Each new row is followed by its nearest point in the smallest flat space through zero that holds the last named rows.
(in the rows, 128 means zero)

q_562 (4 x 14):
[[ 87 104 145  68 138 156 135 150 170 149 113 123 112 140]
 [117 162 149 139 161 170 129 106 138 151 116 110 145 153]
 [124 120 122 112  96  49 165 175 147 180 124 127 150 157]
 [129 117  99 174 137 131 149 114  75 139  82 132 104 155]]
New rows:
[174 125 132  97 110 114  94 153 167 160  84 142 151  93] : [126 125 135 105 115 107 129 146 151 133 143 128 138 122]
[133 167 132 172 135 134 133 106  86 117 113 127  85  95] : [144 135 114 169 138 144 121 101  90 108 119 131 119 124]
[105 147  99 162  95 129  91 174 115 147 159 134 140 113] : [141 133 125 136 116 105 127 131 125 123 141 131 138 121]
[142 127  91  92 170  86 129 110 142 170 100  85 132 132] : [119 130 130 124 128 115 145 140 135 157 115 123 135 150]
[ 96 128 151 101 127 165 108 134 133  98 105 135 120 142] : [109 117 137 103 143 167 120 124 141 121 121 127 111 124]
[123 128 121 164 167 102 149 125 143  97  93 147 130 100] : [135 126 119 144 127 126 129 122 111 122 123 131 123 127]

q_240 (4 x 14):
[[169 151 122 111  89 103 121 127 150  56 147  87 132 134]
 [136  94 135 111 133 101 124 107  86 111 115 178 118 139]
 [117 117  86 108  94 118 123 134  85  88 182  86 132 112]
 [139 142 124 133 105 150 162 143 122  77 154 122 120 161]]
New rows:
[106 123 118 132 114 126  94 129 108 106  86  79 136 102] : [126 126 114 117 120 111 106 124 128 130 137 102 136 104]
[144 128 134 137 116 137  71 161 147 134 167 111 127  98] : [126 138 116 125 120 122 112 131 144 134 138  91 138 106]
[155 123 135 116 139 149 146 193 113 121 107  89 157 175] : [131 143 130 138 121 149 149 140 138 113 137 121 125 145]
[120 159 114 106 113 138 139 125 124 144 195 172 121 101] : [113 122 115 129 124 139 136 135 108 129 146 123 127 127]
[149 138  80 192 114 128  61 117 106 127 137 155 141 136] : [126 120 122 121 127 118 120 123 118 128 131 127 129 120]

q_752 (4 x 14):
[[171 145 120 123 167  72 148 139 119 167 122 108  97 144]
 [100 130  69 151 132 171 191 103 125 147 143 175  83 200]
 [155 109 171 156 133 117 111 105 148 209 153 158 116 161]
 [139 133  92 126 104 125 177 142 147 149 113 155 137 155]]
New rows:
[174 100  91  95 117 153 165 156  93 110  91 161 146 137] : [130 138  90 116 107 126 168 148 137 117 107 136 143 133]
[167 109 112 133 157 137 122 171  91 162 104 142 115 154] : [146 134 121 130 143 107 144 130 127 153 127 128 112 145]
[119  82  92 106  83  85 159  99 116 113 174 144 136 129] : [123 129 111 127 114 137 147 132 135 126 123 141 134 137]
[107 143 159 119 104 146 121 168  81 151 143  96 127  86] : [126 127 145 122 130 125 105 131 123 111 127 112 137 105]
[148 104 107 164  91 117 134 124 111 164 153 128 107 101] : [137 124 134 134 127 124 130 125 135 151 132 138 126 139]
[134 142 138 118 102 121  91 162  88 138  94 111 108 132] : [138 132 135 121 135 112 119 136 124 123 123 112 131 114]

q_149 (4 x 14):
[[171 131 101 130 139 112 156 105  83 113 102 139 101 147]
 [ 83  87 122  73 100 157 141 153  89  74 160 158 138 105]
 [145 172 152 161 116 157 112 108 135 127 109 165 101 150]
 [146 103 139 113 143 146  94 119 150 137  74 147 158 140]]
New rows:
[132 129 139 195 115 149  84 131 109 126 126 179 111 104] : [128 156 149 145 113 157 114 120 133 121 123 160 112 139]
[109  89 136 108 114  79 119 110 140 143 136 122 137 131] : [121 107 121 115 137 115 127 137 136 136 131 108 147 119]
[113 126 122 137 127 156 123 122 121 182 166 144 113  99] : [111 141 137 136 118 132 126 135 137 130 149 124 124 121]
[137 125 155 129 182 122 131 117 102 129 130 132 106 134] : [144 131 121 132 133 121 135 120 118 128 118 129 120 135]
